The groups are shells around one centre, one inside the other: the same stretched ball of 7 dimensions in 6 sizes.
(in the rows, 128 means zero)
Known rows, each followed by its group:
[165 145 101 171 199 147  99  88 136 144 173 147  97 120 161] => k819
[161 128  77 164 200 136 113  95 121 155 196 161  86 122 153] => k210
[168 143  84 152 169 114 118 114 144 137 154 149 104 132 142] => k210
[170 150 106 174 189 145  90 106 154 142 178 152  87 135 162] => k819
[144 135 100 151 183 141 111  81 123 162 175 134 100  93 164] => k210
[163 124 103 141 178 123 132  85 128 148 166 158 107 137 149] => k475
[146 121  87 132 191 118 142  76  96 160 174 148 109 105 148] => k977
[153 137 102 164 186 147  92 100 139 155 192 142  81 110 171] => k475
[147 131  88 126 181 106 149  86 102 167 170 156 109 112 136] => k801
[151 119  79 132 171 113 150  79 112 165 165 157 112 116 137] => k801
[160 118  89 152 194 133 119  86 118 138 175 147 101 121 161] => k977
[145 125  85 145 197 128 112  96 105 140 178 128  97  92 168] => k210
[150 133  80 147 204 121 115 103 102 133 173 131  99  98 161] => k782
[145 127 106 134 200 125 131  76  97 155 178 143 105 104 159] => k210
[153 122  87 155 189 134 103 106 125 143 192 141  83 111 170] => k819
[166 140  96 165 163 139 106  97 161 158 168 155  95 131 152] => k801
[160 128 104 147 206 131 125  76 108 139 170 150 108 123 158] => k782
[164 157 114 150 194 122 118  99 129 150 170 158 100 135 146] => k819
[173 145 118 161 189 129  87 129 153 116 177 145  83 148 171] => k801
[161 137  90 139 187 111 143  88 114 160 170 168 107 133 132] => k475
[163 130  77 147 202 116 136  88 105 143 168 158 109 124 140] => k782
[155 137  85 154 208 133 125  74 103 152 172 149 108 106 150] => k210
[161 124  72 151 185 116 114 124 126 141 193 156  80 129 154] => k801
[168 133  79 162 202 125 103 121 127 128 189 153  82 132 159] => k210
[162 137  83 159 175 125 102 120 144 138 173 142  89 122 158] => k977
[164 139 104 153 202 125 100 115 124 113 168 133  96 125 169] => k210
[158 133 108 154 179 136 110  96 139 159 189 157  87 128 160] => k977
[169 154 116 156 184 130 113  92 143 138 149 148 111 135 150] => k819
[165 143 122 165 178 144  82 114 160 131 176 138  85 132 178] => k782
[173 146 115 166 174 138  95 107 163 131 160 147  97 143 162] => k475
[167 147 108 171 193 148  96  88 144 138 164 143 101 123 164] => k977
[161 144  96 162 182 138 106  89 139 140 151 135 109 112 157] => k819
[168 149 109 162 207 133  99 104 130 127 173 147  95 132 162] => k977
[174 151 110 155 204 117 102 126 132 114 172 150  91 148 159] => k801
[159 154 109 142 184 115 128  99 127 161 171 162 100 132 139] => k210
[165 129  93 129 181  96 136 117 119 125 160 152 105 143 144] => k801
[145 142 100 140 182 128 131  73 113 169 163 142 112  97 147] => k801
[157 123 107 151 181 141 114  74 130 134 152 131 115 113 168] => k782
[159 147  77 154 196 116 116 116 119 148 181 153  90 118 144] => k782
[159 140  82 149 175 118 127 103 131 165 177 162  95 124 138] => k782
[145 133  92 141 182 124 120  95 115 156 174 137  99  99 157] => k475
[164 142 100 161 210 133 103 107 122 142 196 158  82 131 160] => k475
[148 126 101 142 171 130 119  87 128 152 166 135 104 105 162] => k819
[161 145  89 161 198 133 109  92 123 136 159 138 107 110 155] => k977
[150 143 103 152 206 137 113  79 108 150 172 138 104 100 161] => k475
[166 132  92 167 195 142 104  96 136 149 191 159  86 131 159] => k977
[166 152 126 147 171 128 122  81 146 145 138 147 121 135 148] => k801
[167 162 106 169 188 134  89 122 152 144 182 151  81 132 157] => k782
[155 127  98 145 199 124 108 106 113 122 173 131  96 113 171] => k475
[152 136 100 132 192 113 142  82 102 157 167 153 111 116 142] => k819
[163 139 105 159 167 140 111  81 150 143 143 138 116 119 157] => k782
[165 137 103 177 187 155  78 104 154 127 172 130  89 118 180] => k801
[145 133 100 149 191 137 109  87 116 147 171 128 101  93 168] => k977
[157 135  91 145 187 115 114 120 123 142 187 149  85 124 156] => k819
[159 131 104 155 169 141 119  77 143 163 167 153 104 123 153] => k475
[156 132  81 141 188 113 138  95 111 165 184 166  97 124 137] => k210
[150 134  82 152 194 132 128  77 110 170 181 154 101 103 146] => k475
[173 143  92 164 178 128 109 108 150 139 165 157  97 141 148] => k977
[149 141  88 152 194 135 125  73 111 171 175 150 105  99 147] => k782
[166 138  84 170 185 138  99 109 144 148 185 154  84 126 157] => k819

New rows. What belongs after each?
[156 148  98 156 196 130 109 103 125 158 190 154  86 118 154] => k977
[167 153 109 164 190 131  93 123 147 144 191 156  77 138 160] => k475
[158 134  80 178 190 153  85 102 142 148 189 139  82 105 171] => k801
[150 129  67 146 197 117 126 101 102 150 181 145  96 101 148] => k782
[170 130 102 150 173 126 123  93 143 143 163 160 104 146 149] => k782
[175 144  84 161 193 121 117 107 134 136 167 162  99 142 142] => k782
[157 128  69 162 200 133 107 103 117 143 187 144  89 106 159] => k475
[161 133  96 151 196 129 117  87 118 127 153 135 113 116 159] => k977
[147 119  76 161 199 148 116  70 109 166 191 147  95  93 161] => k801
[171 150 117 172 175 145  85 109 168 136 167 145  91 138 167] => k210
[148 126  83 150 206 133 122  79  98 151 181 142 101  97 158] => k977
[164 127  97 166 175 146 103  92 150 151 180 153  91 129 163] => k210
[151 145  92 151 206 129 121  87 106 160 182 150  98 105 150] => k210
[161 150 120 152 192 132 106  90 131 127 146 130 114 118 164] => k210
[152 119  82 151 170 136 118  81 130 143 152 128 113  99 161] => k801
[158 145 120 140 192 122 118  90 120 130 151 135 114 120 159] => k977
[157 137 100 146 210 123 118  97 105 139 183 150  96 121 157] => k819
[151 114  89 153 196 140 106  90 115 136 183 133  94 104 176] => k210
[159 148  93 151 199 122 123  96 115 156 178 159  98 122 143] => k819
[149 129 107 152 191 142 103  87 122 141 175 129  98 101 175] => k819
[163 133  84 146 170 115 125 109 136 148 168 155  99 131 144] => k819
[172 139 102 153 190 119 113 115 136 132 177 161  91 149 152] => k819
[160 140  88 156 175 129 116 101 140 164 180 159  91 124 146] => k475
[160 142  92 156 183 123  98 126 138 134 178 139  85 120 162] => k977
[168 138  91 152 210 116 115 115 114 130 187 159  88 139 152] => k782
[167 147  94 170 187 135  88 125 150 138 186 148  78 129 163] => k977
[160 158 134 155 180 139 102  92 148 152 164 145 100 127 161] => k801
[162 131  83 154 187 129 129  81 123 159 172 162 105 125 142] => k977
[148 135  93 135 199 113 124 100  99 135 167 132 105 103 157] => k210
[145 119  91 150 186 145 123  60 113 161 168 135 111  90 163] => k210
[161 134 107 150 180 134 127  75 132 159 166 158 108 129 149] => k819
[148 133 106 127 174 115 140  80 113 154 152 140 119 109 148] => k475
[159 130 113 154 189 146 119  61 127 149 160 145 114 118 161] => k801
[165 151 109 163 195 133  92 119 142 141 189 152  80 133 163] => k819
[161 129  92 154 203 125 103 119 121 133 199 152  78 130 166] => k210
[154 120  89 148 200 133 124  77 106 144 174 143 105 109 160] => k819
[161 147 118 154 183 129  93 121 145 135 180 142  84 131 169] => k475
[157 132  93 143 196 125 139  67 106 155 160 154 118 116 143] => k475
[160 135 105 146 201 126 122  83 112 131 156 140 114 119 158] => k977
[165 155 106 157 187 123  97 124 142 129 167 140  92 128 160] => k819
[157 130 101 141 171 124 135  83 130 171 177 166 101 131 142] => k801
[154 140  99 134 194 113 144  82 104 166 175 164 107 123 135] => k782
[166 145  98 140 180 103 124 123 131 140 172 159  94 143 142] => k977
[173 162 118 156 192 119  98 123 144 113 152 139 101 141 158] => k801
[163 138  94 171 188 149 102  87 142 158 183 156  91 123 158] => k977
[158 126  82 163 196 142 113  83 121 154 186 153  94 113 158] => k819
[155 143  88 132 193 103 144  93 101 149 158 151 114 117 134] => k210
[153 121  88 142 174 128 137  66 118 149 146 139 124 107 150] => k782
[154 123  91 162 182 143  92 106 138 139 186 132  84 108 177] => k210
[159 142 120 159 178 145  95  89 147 129 148 123 109 112 174] => k801
[157 120 104 155 189 138  95 107 132 126 184 133  87 119 181] => k801
